The first 10 rows are patterns. Each new row is the sum of 2 different patterns, raised or lowered, with some noise. Before adding, each is slid sideways (what falls off one end comes back at the other) and multiplied by a number that may be negative. Names go in the order of the patterns.
In the rows, zero is written as 100.
Some rows, each with the names of its patterns after it:
84,112,116,108,109,91,97,98,96,86,91,81,106,89,114,97,90,92,94,95,90,106,107,99,72,95,91,110,98,84,116,117,114,107,90,97,117,89,115,85,112,87,93 | q_378
110,104,99,106,102,119,114,86,79,96,95,109,103,116,92,90,109,96,92,112,106,87,94,132,100,106,97,85,99,79,104,91,97,90,85,78,112,86,90,88,115,99,101 | q_6
81,111,116,87,97,103,92,83,97,128,109,104,105,100,109,104,94,114,97,97,86,104,95,118,82,99,106,96,74,106,72,100,88,95,97,106,98,112,98,86,87,113,106 | q_231
97,89,128,87,121,101,101,113,103,104,96,95,114,97,129,92,83,89,99,99,108,105,96,95,103,89,105,82,122,110,102,93,97,77,108,90,96,80,141,126,126,91,120 | q_691
104,96,108,85,119,117,79,117,117,95,107,82,102,97,91,103,113,100,107,85,90,100,101,93,119,71,98,91,105,107,98,92,73,110,97,95,104,101,99,97,106,77,127 | q_684
86,90,101,85,111,104,104,117,88,117,116,86,72,127,109,110,93,99,100,123,111,94,88,108,106,113,116,132,111,92,86,121,100,107,101,94,119,89,94,81,115,103,99 | q_545
88,108,92,83,104,99,105,78,110,92,96,110,92,97,105,100,97,99,98,107,109,97,100,122,93,127,108,125,107,117,86,112,88,108,98,111,124,94,98,73,86,98,102 | q_693
95,87,106,86,121,93,131,107,82,124,92,58,109,129,107,109,102,85,97,103,113,100,89,86,107,87,101,96,107,88,101,75,112,89,100,85,112,82,95,87,65,106,108 | q_196
103,90,109,79,92,70,106,98,105,104,93,92,91,110,105,106,85,88,101,105,98,90,117,103,103,110,113,105,103,80,99,103,107,92,117,99,105,72,94,98,89,108,87 | q_30
97,98,97,89,92,106,103,117,122,80,127,96,100,90,101,88,92,99,103,112,83,100,115,96,102,112,137,121,122,71,113,109,104,100,96,85,88,93,118,94,107,84,91 | q_502

New rows, each followed by the names of its patterns:
72,81,84,68,102,82,88,62,89,82,101,82,104,94,63,88,73,81,89,105,76,90,92,60,64,70,80,89,75,58,92,58,91,69,95,78,95,56,72,69,73,78,90 | q_378 q_196
89,79,91,101,105,86,74,96,102,89,99,90,84,85,82,93,120,90,89,82,114,70,97,87,113,102,96,99,84,106,86,102,78,106,102,122,72,97,73,83,87,94,89 | q_693 q_30
91,91,83,82,92,89,93,89,85,96,99,69,106,92,97,73,78,89,88,100,75,87,103,86,86,83,94,73,102,64,99,94,82,104,68,83,101,81,67,101,88,117,82 | q_684 q_30
110,118,139,100,111,104,122,111,107,102,112,136,97,102,104,118,112,114,91,97,117,123,88,114,79,94,70,97,105,131,87,124,100,112,106,79,126,116,147,112,109,110,132 | q_545 q_693
109,109,88,107,80,126,112,92,117,90,130,111,85,120,127,106,110,97,100,102,95,99,122,99,99,100,109,90,102,90,123,79,103,87,103,114,111,91,78,106,95,82,103 | q_684 q_545
91,68,95,80,80,80,84,82,104,88,90,87,96,71,105,78,139,103,108,104,95,89,94,86,86,107,105,138,78,89,58,69,94,96,89,83,75,69,107,97,91,65,99 | q_693 q_30
80,84,96,85,107,111,101,77,66,90,103,86,84,76,120,83,89,84,108,91,97,80,98,105,65,82,90,92,113,85,121,98,71,77,112,91,111,91,81,87,140,101,94 | q_6 q_545
117,119,113,134,111,100,130,92,110,127,110,129,96,103,127,104,90,133,115,135,109,114,110,118,97,111,98,154,143,132,108,134,93,139,136,118,122,109,120,131,141,109,115 | q_691 q_684
83,98,124,85,103,98,97,73,101,97,92,108,107,122,111,130,82,130,107,118,82,114,98,104,88,105,112,79,99,114,92,105,94,121,134,140,79,117,102,102,90,108,96 | q_6 q_502
113,121,121,109,108,104,96,116,115,104,109,113,105,108,127,127,83,127,104,115,117,111,119,106,120,112,127,114,124,111,118,119,123,121,123,124,90,115,115,110,110,98,94 | q_6 q_502
122,101,106,98,115,118,104,96,94,106,90,82,90,118,84,110,98,103,92,63,100,119,150,123,113,95,113,80,119,131,94,109,106,111,90,122,116,64,115,102,101,120,111 | q_6 q_693
89,77,96,95,105,109,106,115,112,82,117,109,102,91,124,107,116,82,124,108,130,108,91,95,116,128,107,119,134,107,92,91,120,99,128,83,95,123,86,110,69,100,122 | q_684 q_545
72,75,65,96,88,89,88,65,79,84,72,72,66,98,91,97,75,102,65,70,110,72,95,90,106,101,96,64,86,82,96,82,95,63,61,67,88,75,92,74,71,72,83 | q_691 q_502
98,92,76,84,88,71,84,104,116,87,100,66,93,95,78,96,92,94,72,85,98,95,100,80,94,80,86,86,73,91,82,81,108,117,65,96,80,92,85,90,67,81,92 | q_545 q_502
115,87,106,93,97,87,87,110,115,115,113,98,100,93,107,85,102,98,107,98,89,107,92,95,96,98,86,86,99,118,109,72,89,91,116,83,85,110,106,102,102,87,111 | q_378 q_30
120,97,119,113,100,111,111,120,97,126,109,104,91,118,109,104,114,127,112,111,120,118,124,108,102,121,115,109,99,129,111,127,110,122,120,113,88,116,99,117,101,123,111 | q_231 q_30
96,89,114,81,117,115,95,105,114,82,116,84,106,87,108,91,104,93,81,100,104,99,96,107,105,100,100,125,111,95,123,94,54,113,127,106,115,107,91,100,110,99,120 | q_684 q_196
138,118,136,129,118,113,136,134,137,128,152,126,122,116,143,122,131,129,118,135,112,112,96,142,111,126,112,116,122,115,136,125,126,128,123,134,126,115,98,140,114,120,108 | q_545 q_502
128,129,112,120,101,75,127,96,97,103,151,119,130,134,128,112,95,121,94,110,114,103,121,104,98,86,116,113,95,126,117,94,102,119,112,116,119,105,123,128,84,93,87 | q_6 q_691
70,93,99,68,115,52,86,86,88,97,87,87,77,87,93,71,99,102,96,88,93,65,108,96,91,94,87,102,114,61,99,103,91,96,93,85,95,91,106,73,77,78,87 | q_691 q_684
117,136,118,117,105,106,131,88,118,106,103,105,106,107,124,106,113,100,133,88,99,100,137,114,116,121,101,118,106,112,104,118,129,141,105,109,105,91,120,109,117,88,127 | q_691 q_30
70,99,86,97,96,74,87,98,108,95,82,87,65,80,101,109,106,82,90,90,99,105,80,112,95,120,73,88,96,108,106,113,101,98,100,106,57,85,68,89,92,117,85 | q_691 q_545
118,73,99,83,95,90,97,94,111,77,97,62,86,119,113,98,95,96,86,117,100,113,115,84,128,72,63,101,121,108,127,93,99,103,121,67,74,66,97,83,97,111,69 | q_691 q_196
136,120,150,100,126,132,125,138,157,114,138,122,145,86,96,102,140,106,132,131,92,139,106,121,135,101,122,117,134,136,107,123,87,139,143,134,128,128,121,123,133,119,135 | q_691 q_684
64,82,76,61,88,75,80,63,110,83,115,76,91,83,62,111,80,81,89,95,85,86,70,80,75,85,82,109,76,73,59,77,81,84,78,92,58,82,68,87,73,96,79 | q_691 q_684
97,108,80,98,77,123,121,117,79,106,91,91,95,96,83,94,85,119,71,89,84,95,94,115,87,96,93,112,59,80,82,91,92,94,104,66,104,72,89,96,84,99,82 | q_691 q_502
123,94,103,131,105,95,128,112,119,107,124,115,89,108,122,101,117,105,116,95,87,100,118,114,109,119,82,132,103,104,112,129,105,134,114,125,108,115,91,116,110,118,124 | q_231 q_691
133,142,132,102,135,136,130,121,115,120,140,134,110,111,134,123,118,113,117,121,131,108,120,126,127,124,118,120,129,90,126,129,123,130,123,122,146,127,106,114,122,137,138 | q_684 q_545
104,144,114,96,126,103,83,112,137,119,121,100,100,105,122,120,105,113,115,123,106,106,112,126,99,125,89,130,96,109,94,128,113,114,108,85,113,120,110,95,112,92,131 | q_378 q_196
99,115,118,118,122,113,109,104,104,113,119,93,108,101,120,108,104,93,100,117,109,100,106,110,102,112,114,95,135,109,116,121,94,110,133,103,127,116,105,116,110,117,107 | q_684 q_545
88,90,61,97,68,85,96,84,97,125,88,75,85,83,75,99,92,93,71,100,97,105,62,98,89,83,91,92,91,97,86,82,83,79,84,100,96,107,109,77,78,101,101 | q_196 q_30
76,81,83,82,91,111,106,83,91,73,109,85,92,103,120,62,118,87,114,95,83,100,108,93,102,101,107,96,80,123,71,88,96,91,76,109,124,103,72,75,87,88,91 | q_378 q_231
90,118,106,127,112,101,102,117,84,118,97,128,98,109,112,107,107,102,119,94,109,119,118,99,98,97,100,119,112,121,93,93,89,128,119,90,108,119,107,86,104,94,82 | q_231 q_30
121,70,101,92,120,115,85,72,74,104,101,99,118,96,92,103,103,70,138,107,87,104,112,119,121,76,103,115,77,109,74,101,91,81,84,122,88,98,77,100,99,102,102 | q_6 q_684
99,102,73,107,101,119,88,89,101,93,113,110,118,90,96,91,82,113,89,84,117,120,87,76,83,105,104,98,92,83,110,112,106,67,70,74,75,78,107,118,65,107,77 | q_691 q_545
60,58,87,78,86,81,91,75,71,82,81,71,85,76,69,69,111,68,82,79,64,63,63,69,70,70,65,63,62,87,74,69,61,83,83,80,74,85,83,73,79,95,83 | q_6 q_231
95,115,101,100,85,69,111,81,93,104,94,101,102,99,85,104,94,118,98,77,100,94,78,53,67,64,127,77,97,90,88,93,106,105,96,84,105,88,90,104,91,105,94 | q_378 q_502
91,99,89,89,91,90,115,92,101,97,83,79,95,95,97,78,81,90,104,114,89,80,90,105,87,103,114,124,91,84,115,84,108,87,97,97,100,95,107,97,94,85,75 | q_545 q_30
123,117,87,124,115,110,113,116,136,122,126,98,143,125,117,124,111,134,130,91,135,133,126,114,102,126,111,95,124,113,116,119,102,107,118,114,118,133,84,107,118,123,110 | q_231 q_684
99,115,97,102,95,90,89,86,92,98,108,78,60,83,81,103,73,90,91,78,65,85,63,75,93,89,87,88,80,80,91,67,71,81,125,87,119,96,89,81,79,101,60 | q_231 q_691
102,100,107,102,101,110,118,96,107,111,105,113,86,97,117,102,93,115,99,114,91,102,110,97,101,100,104,105,113,95,98,96,96,115,108,113,97,95,100,112,119,102,97 | q_684 q_30
77,111,108,104,80,107,79,103,100,113,113,103,121,86,114,101,118,97,120,117,120,91,100,83,102,95,98,118,113,79,89,107,114,100,94,88,101,89,107,92,88,78,84 | q_545 q_30
119,76,110,103,125,122,102,84,94,89,94,109,116,103,123,87,119,109,108,76,113,79,100,123,108,87,101,120,88,85,111,112,106,108,116,127,71,117,103,119,107,109,86 | q_231 q_693
83,88,101,123,91,104,84,106,87,95,89,100,78,98,83,115,80,94,94,102,74,98,87,66,105,113,95,67,97,82,108,88,117,96,82,110,92,62,111,120,104,96,102 | q_231 q_196
69,65,56,86,70,55,81,93,75,58,80,77,56,75,107,108,97,97,54,94,86,72,88,71,62,55,74,81,86,67,61,72,69,54,76,46,68,68,73,85,98,58,107 | q_231 q_502
122,79,99,109,91,79,81,103,114,124,116,109,100,101,95,101,129,108,101,94,128,78,132,106,99,107,98,101,107,124,97,103,98,91,102,103,84,102,94,77,76,97,83 | q_684 q_693
109,120,97,111,121,130,132,109,120,108,106,106,108,129,95,97,145,141,94,105,98,118,101,118,91,103,116,116,95,116,95,95,81,114,123,128,100,117,109,120,121,112,131 | q_6 q_545
113,111,85,100,122,122,115,120,92,116,85,104,112,125,90,109,105,113,123,85,121,127,122,104,116,135,136,130,98,132,109,110,110,94,112,95,94,133,131,95,95,98,116 | q_545 q_502
75,98,108,116,109,134,110,93,81,93,119,106,114,93,109,105,119,78,96,59,90,120,83,114,98,105,95,125,118,112,88,82,121,110,86,95,121,93,73,93,95,139,93 | q_30 q_502
108,86,95,129,95,114,102,95,112,82,114,105,95,82,104,92,117,89,98,98,125,110,104,105,111,106,117,112,135,121,90,78,111,100,112,108,112,103,91,111,91,103,116 | q_6 q_545
89,104,92,118,72,96,108,97,108,84,68,126,94,93,105,99,114,99,105,114,97,97,99,107,105,106,99,105,112,96,128,109,113,110,70,91,95,134,82,106,116,82,109 | q_691 q_684
152,113,99,125,96,53,111,147,132,105,116,93,112,124,109,125,112,116,109,100,115,126,130,104,126,86,124,102,101,110,108,85,122,124,61,113,113,115,102,120,84,120,116 | q_545 q_196
122,90,132,110,96,135,107,127,89,101,117,104,111,100,102,124,96,135,101,102,96,112,93,123,112,98,107,127,98,128,93,133,119,112,100,107,80,114,105,115,82,138,144 | q_231 q_691
87,92,68,106,41,90,76,70,99,68,86,69,84,71,68,75,78,64,77,83,71,78,76,82,80,88,56,72,64,105,87,73,89,79,60,94,83,83,65,97,102,107,74 | q_691 q_30
93,75,101,95,85,85,95,69,113,80,88,88,94,93,96,105,79,85,96,91,82,89,91,78,103,73,91,74,83,98,73,82,106,85,71,94,84,104,91,102,89,93,80 | q_6 q_684
85,104,99,120,118,97,94,99,105,102,95,98,91,97,99,102,96,89,95,104,107,101,99,91,91,111,107,107,118,86,127,83,98,93,106,97,107,97,106,110,101,79,95 | q_691 q_502
145,114,137,147,107,138,90,125,133,102,133,162,119,113,107,109,124,135,120,144,91,120,127,140,130,132,117,101,131,131,120,143,119,130,121,140,98,158,133,127,155,109,137 | q_684 q_196
99,84,82,126,101,124,100,91,91,108,79,106,69,105,95,101,69,99,120,89,86,93,91,89,95,96,87,54,91,81,98,91,76,83,93,74,88,102,109,89,75,73,97 | q_378 q_231
97,67,73,102,72,86,112,81,65,80,75,77,99,87,64,80,67,88,76,73,82,95,81,90,89,86,94,61,96,90,116,91,98,86,103,102,88,91,85,93,76,112,62 | q_693 q_196
